The rows of each matrix lie in a flat space through zero, up to rounding. After each matrix: how many dimensions does the smallest such space have?
In the rows, zero is written as 128.

[[122 120 148 120 125 130 121 119 132 124 116 137 128 130 130 123 133 115
  118 140 110 122 126]
 [120 134 116 128 112 126 124 128 122 129 117 123 146 136 116 124 116 126
  137 123 134 127 137]
 [148 116  72 155 104 147 149 171 165 122 175 128 114 138  98 146  62 131
  157  95 168 127 171]
 [120 128 155 128 122 126 126 106 123 144 112 141 135 147 111 110 131 109
  118 142  98 137 139]
 [125 112 104 122 118 141 142 159 129 125 143 121 141 112 121 132  84 123
  145 101 148 106 118]
 [130 126 147 126 141 124 142 116 112 144 126 133 125 129 122 120 139 122
  122 131 110 134 106]
 [121 124 149 126 142 142 116 118 114 135 109 134 173 102 160 131 155 129
  113 139 103 125 115]
 [119 128 171 106 159 116 118 109 115 127 117 129 112 111 157 116 167 126
  103 148 107 122  94]
 [132 122 165 123 129 112 114 115 117 139 112 139 140 118 112 114 118 106
  116 134 120  98  98]
 [124 129 122 144 125 144 135 127 139 142 140 135 136 143 123 122 122 127
  129 129 115 154 172]
 [116 117 175 112 143 126 109 117 112 140 106 137 161  98 143 111 132 107
  106 139 105  98  96]
 [137 123 128 141 121 133 134 129 139 135 137 138 125 139 110 127 112 120
  130 126 125 132 144]
 [128 146 114 135 141 125 173 112 140 136 161 125  44 186 112 120 160 146
  134 137 112 202 170]
 [130 136 138 147 112 129 102 111 118 143  98 139 186 130 120 127 131 121
  124 137 116 126 143]
 [130 116  98 111 121 122 160 157 112 123 143 110 112 120 106 131  89 127
  154  94 158 106  83]
 [123 124 146 110 132 120 131 116 114 122 111 127 120 127 131 124 146 122
  122 136 114 121  96]
 [133 116  62 131  84 139 155 167 118 122 132 112 160 131  89 146  62 127
  175  83 167 107 115]
 [115 126 131 109 123 122 129 126 106 127 107 120 146 121 127 122 127 122
  132 124 125 114  97]
 [118 137 157 118 145 122 113 103 116 129 106 130 134 124 154 122 175 132
  108 152 103 139 119]
 [140 123  95 142 101 131 139 148 134 129 139 126 137 137  94 136  83 124
  152 105 152 118 136]
 [110 134 168  98 148 110 103 107 120 115 105 125 112 116 158 114 167 125
  103 152 113 116 104]
 [122 127 127 137 106 134 125 122  98 154  98 132 202 126 106 121 107 114
  139 118 116 118 120]
 [126 137 171 139 118 106 115  94  98 172  96 144 170 143  83  96 115  97
  119 136 104 120 120]]
 => 8

[[ 80  99 139  80 146 134  99 175  72 109 164 127 110 129 156 105 134 143
  124 134  92 156  87]
 [ 99 108 156 128 130 157 117 160  73 116 141 138 118 104  87 135 126 121
  130 142  78 101 134]
 [139 156 109 109 135 107 134 124 156 148 117 116 116 145 140 137 121 149
  124 146 141 160 129]
 [ 80 128 109  30 164  99  97 181 101 131 163 107  89 161 203 103 129 181
  117 157 110 223  64]
 [146 130 135 164 115 136 139 108 139 127 115 134 141 118 102 136 127 110
  133 114 138  95 150]
 [134 157 107  99 136  82 117 126 151 137 134 104 109 171 175 109 120 162
  127  97 175 181  94]
 [ 99 117 134  97 139 117 103 157  93 115 155 119 110 143 154 104 128 146
  128 107 125 154  89]
 [175 160 124 181 108 126 157  84 176 147  91 129 142 123  84 156 119 113
  133 121 157  91 175]
 [ 72  73 156 101 139 151  93 176  49  90 174 137 123 116 148  94 140 122
  128 111  87 126  84]
 [109 116 148 131 127 137 115 147  90 115 142 130 120 122 110 122 125 126
  132 112 111 113 121]
 [164 141 117 163 115 134 155  91 174 142  97 135 150 117 108 150 129 109
  128 142 143 103 166]
 [127 138 116 107 134 104 119 129 137 130 135 115 119 152 162 113 126 147
  127 112 152 161 104]
 [110 118 116  89 141 109 110 142 123 120 150 119 121 149 186 100 135 146
  124 117 140 172  85]
 [129 104 145 161 118 171 143 123 116 122 117 152 149  87  83 149 135  93
  129 158  89  75 165]
 [156  87 140 203 102 175 154  84 148 110 108 162 186  83 100 136 148  62
  133 123 126  47 172]
 [105 135 137 103 136 109 104 156  94 122 150 113 100 149 136 112 118 153
  130 100 130 152  97]
 [134 126 121 129 127 120 128 119 140 125 129 126 135 135 148 118 132 127
  128 115 146 134 119]
 [143 121 149 181 110 162 146 113 122 126 109 147 146  93  62 153 127  94
  134 136 106  63 175]
 [124 130 124 117 133 127 128 133 128 132 128 127 124 129 133 130 128 134
  126 140 122 138 126]
 [134 142 146 157 114  97 107 121 111 112 142 112 117 158 123 100 115 136
  140  31 182 115 102]
 [ 92  78 141 110 138 175 125 157  87 111 143 152 140  89 126 130 146 106
  122 182  60 113 130]
 [156 101 160 223  95 181 154  91 126 113 103 161 172  75  47 152 134  63
  138 115 113  19 191]
 [ 87 134 129  64 150  94  89 175  84 121 166 104  85 165 172  97 119 175
  126 102 130 191  66]]
 => 4

[[104 136 114 120 142 108 130 137 116 155 142 133 135 123 123 138 139 130
  116 127 130 109 133]
 [136 116 136 144 135 134 123 122 137 114 115 132 140 123 140 116 125 134
  127 134 119 136 128]
 [114 136 104 129 124 107 131 129 117 156 148 124 128 107  88 140 117 122
  115 142 136 101 108]
 [120 144 129 117 117 134 139 147 124 134 146 114 101  90  99 152 104  95
  127 139 154 104 111]
 [142 135 124 117  68 136 124 122  96 141 124 101 115 185 147 131 116 152
  140 123 114 152 146]
 [108 134 107 134 136  98 132 121 125 152 139 127 129 108 109 138 141 142
  108 136 130 110 107]
 [130 123 131 139 124 132 125 138 125 128 119 129 134  77 112 146  99  97
  122 143 142 120 110]
 [137 122 129 147 122 121 138 119 139 122 120 137 128 115 116 134 130 124
  130 123 130 140 107]
 [116 137 117 124  96 125 125 139  92 165 138 114 128 131 124 151 106 129
  127 132 122 117 137]
 [155 114 156 134 141 152 128 122 165  65  99 124 119 119 157 103 128 116
  131 139 140 154 121]
 [142 115 148 146 124 139 119 120 138  99  93 120 129  97 160 129 124 134
  120 140 125 149 116]
 [133 132 124 114 101 127 129 137 114 124 120 106 118 135 141 134 110 115
  120 144 146 135 129]
 [135 140 128 101 115 129 134 128 128 119 129 118 102 150 129 133 142 124
  135 113 144 139 129]
 [123 123 107  90 185 108  77 115 131 119  97 135 150  89 129 118 163 135
   98 131 142 119 121]
 [123 140  88  99 147 109 112 116 124 157 160 141 129 129  47 123 138 123
  131 117 135  94 111]
 [138 116 140 152 131 138 146 134 151 103 129 134 133 118 123 115 105 103
  131 146 136 130 119]
 [139 125 117 104 116 141  99 130 106 128 124 110 142 163 138 105 106 133
  128 146 121 127 155]
 [130 134 122  95 152 142  97 124 129 116 134 115 124 135 123 103 133 139
  125 139 127 110 141]
 [116 127 115 127 140 108 122 130 127 131 120 120 135  98 131 131 128 125
  101 152 141 116 115]
 [127 134 142 139 123 136 143 123 132 139 140 144 113 131 117 146 146 139
  152  91 113 134 126]
 [130 119 136 154 114 130 142 130 122 140 125 146 144 142 135 136 121 127
  141 113 112 143 137]
 [109 136 101 104 152 110 120 140 117 154 149 135 139 119  94 130 127 110
  116 134 143  95 130]
 [133 128 108 111 146 107 110 107 137 121 116 129 129 121 111 119 155 141
  115 126 137 130 108]]
 => 9

[[184 123 119 118 128 121 129 112  93  79 151 178 152  85 118  43 123 218
  157 145 178 154 101]
 [123  69 104 160 112 141 147 146  80 132 143 161 164  56 118 165 113 168
   85 165 136 122 107]
 [119 104  99 168 114 112 154 160 115 150 143 131 107 148 143 119 141 172
   99 133 108 157 125]
 [118 160 168 186 143  97 124 113 170 143  99 175 141 110 162 125 163 177
  165 128  97 158 160]
 [128 112 114 143 150 133 114 159 145 112 115  83 117 133 102 157 142  94
  152  79 107 152  93]
 [121 141 112  97 133 123 187 103 130 148 122 174 136 166 116 117 161  32
  128 106 130 134 193]
 [129 147 154 124 114 187 137 139 103 139 133  82 109 160  45 136 119  77
  146  72 111 136 124]
 [112 146 160 113 159 103 139 200  88 122 146 142  89 152 137 135 158 149
  120 133 117 133 125]
 [ 93  80 115 170 145 130 103  88 100 138 121 120 148  82 165 167 129 141
  105 150 146 140 121]
 [ 79 132 150 143 112 148 139 122 138 109 111 116 166 108 103  89 144  96
  119 110 165 194  92]
 [151 143 143  99 115 122 133 146 121 111 107 148 110  84 160 147 145 155
  112 122 156 131 100]
 [178 161 131 175  83 174  82 142 120 116 148 165 194 152 111 136 160 109
  100 190 221 145 102]
 [152 164 107 141 117 136 109  89 148 166 110 194 150 111 122  99 138 144
   84 129 142 130 166]
 [ 85  56 148 110 133 166 160 152  82 108  84 152 111 193 130 116 127 120
  119 194 190 159 139]
 [118 118 143 162 102 116  45 137 165 103 160 111 122 130 144 135 104 140
   95 142 126 106 105]
 [ 43 165 119 125 157 117 136 135 167  89 147 136  99 116 135 236 105 148
  126 119 120  72 159]
 [123 113 141 163 142 161 119 158 129 144 145 160 138 127 104 105 157 103
  122 137 133 175 115]
 [218 168 172 177  94  32  77 149 141  96 155 109 144 120 140 148 103 240
  129 134  89  77 111]
 [157  85  99 165 152 128 146 120 105 119 112 100  84 119  95 126 122 129
  141 168 135 189 106]
 [145 165 133 128  79 106  72 133 150 110 122 190 129 194 142 119 137 134
  168 170 163  92 143]
 [178 136 108  97 107 130 111 117 146 165 156 221 142 190 126 120 133  89
  135 163 121 143 139]
 [154 122 157 158 152 134 136 133 140 194 131 145 130 159 106  72 175  77
  189  92 143 170 108]
 [101 107 125 160  93 193 124 125 121  92 100 102 166 139 105 159 115 111
  106 143 139 108 167]]
 => 21

[[130 210 123 173 130 149  84 116 153 114 128  90 105 154 138 146 139 120
  130 111 119  81  58]
 [210 229  95 164 158 164  86 147 155  83 131 118 106 205 125 114 136 164
  141 130 122  44 121]
 [123  95 135 126 113 141 133 100 120 131 129 140 113 116 111 129 114 157
   92 144 124 161 142]
 [173 164 126 142 142 174 136 119 152 100  97 168 127 153 136 128 139 138
  131 141 124  85 162]
 [130 158 113 142 136 101 122 156 127 120 132 108 130 145 142 122 141 109
  160 110 128  97  98]
 [149 164 141 174 101 154 117  93 138 107 103 145  90 147 126 129 138 148
  114 138 110  95 113]
 [ 84  86 133 136 122 117 111 141  97 133 122 148 150  76 157 150 115 103
  155 106 151 163 121]
 [116 147 100 119 156  93 141 160 130 126 141  85 146 151 144 128 143  96
  152  98 136 107  93]
 [153 155 120 152 127 138  97 130 119 117 132 128 116 149 129 123 124 149
  131 120 135 112 122]
 [114  83 131 100 120 107 133 126 117 131 150 102 128 123 116 130 113 128
  113 129 121 157 126]
 [128 131 129  97 132 103 122 141 132 150 160  82 134 141 111 118 126 120
  125 124 125 134 118]
 [ 90 118 140 168 108 145 148  85 128 102  82 142 118 115 164 166 143  94
  123 105 122 119  87]
 [105 106 113 127 130  90 150 146 116 128 134 118 129 120 132 121 132 121
  138 122 127 138 111]
 [154 205 116 153 145 147  76 151 149 123 141 115 120 143 126 125 128 140
  148 132 128  89 105]
 [138 125 111 136 142 126 157 144 129 116 111 164 132 126 133 114 136 139
  140 141 129 119 153]
 [146 114 129 128 122 129 150 128 123 130 118 166 121 125 114 106 129 155
  121 152 126 134 168]
 [139 136 114 139 141 138 115 143 124 113 126 143 132 128 136 129 122 138
  141 127 136 121 136]
 [120 164 157 138 109 148 103  96 149 128 120  94 121 140 139 155 138  92
  125 110 116 102  86]
 [130 141  92 131 160 114 155 152 131 113 125 123 138 148 140 121 141 125
  141 117 136 110 120]
 [111 130 144 141 110 138 106  98 120 129 124 105 122 132 141 152 127 110
  117 100 133 132  94]
 [119 122 124 124 128 110 151 136 135 121 125 122 127 128 129 126 136 116
  136 133 115 119 119]
 [ 81  44 161  85  97  95 163 107 112 157 134 119 138  89 119 134 121 102
  110 132 119 185 139]
 [ 58 121 142 162  98 113 121  93 122 126 118  87 111 105 153 168 136  86
  120  94 119 139  38]]
 => 9
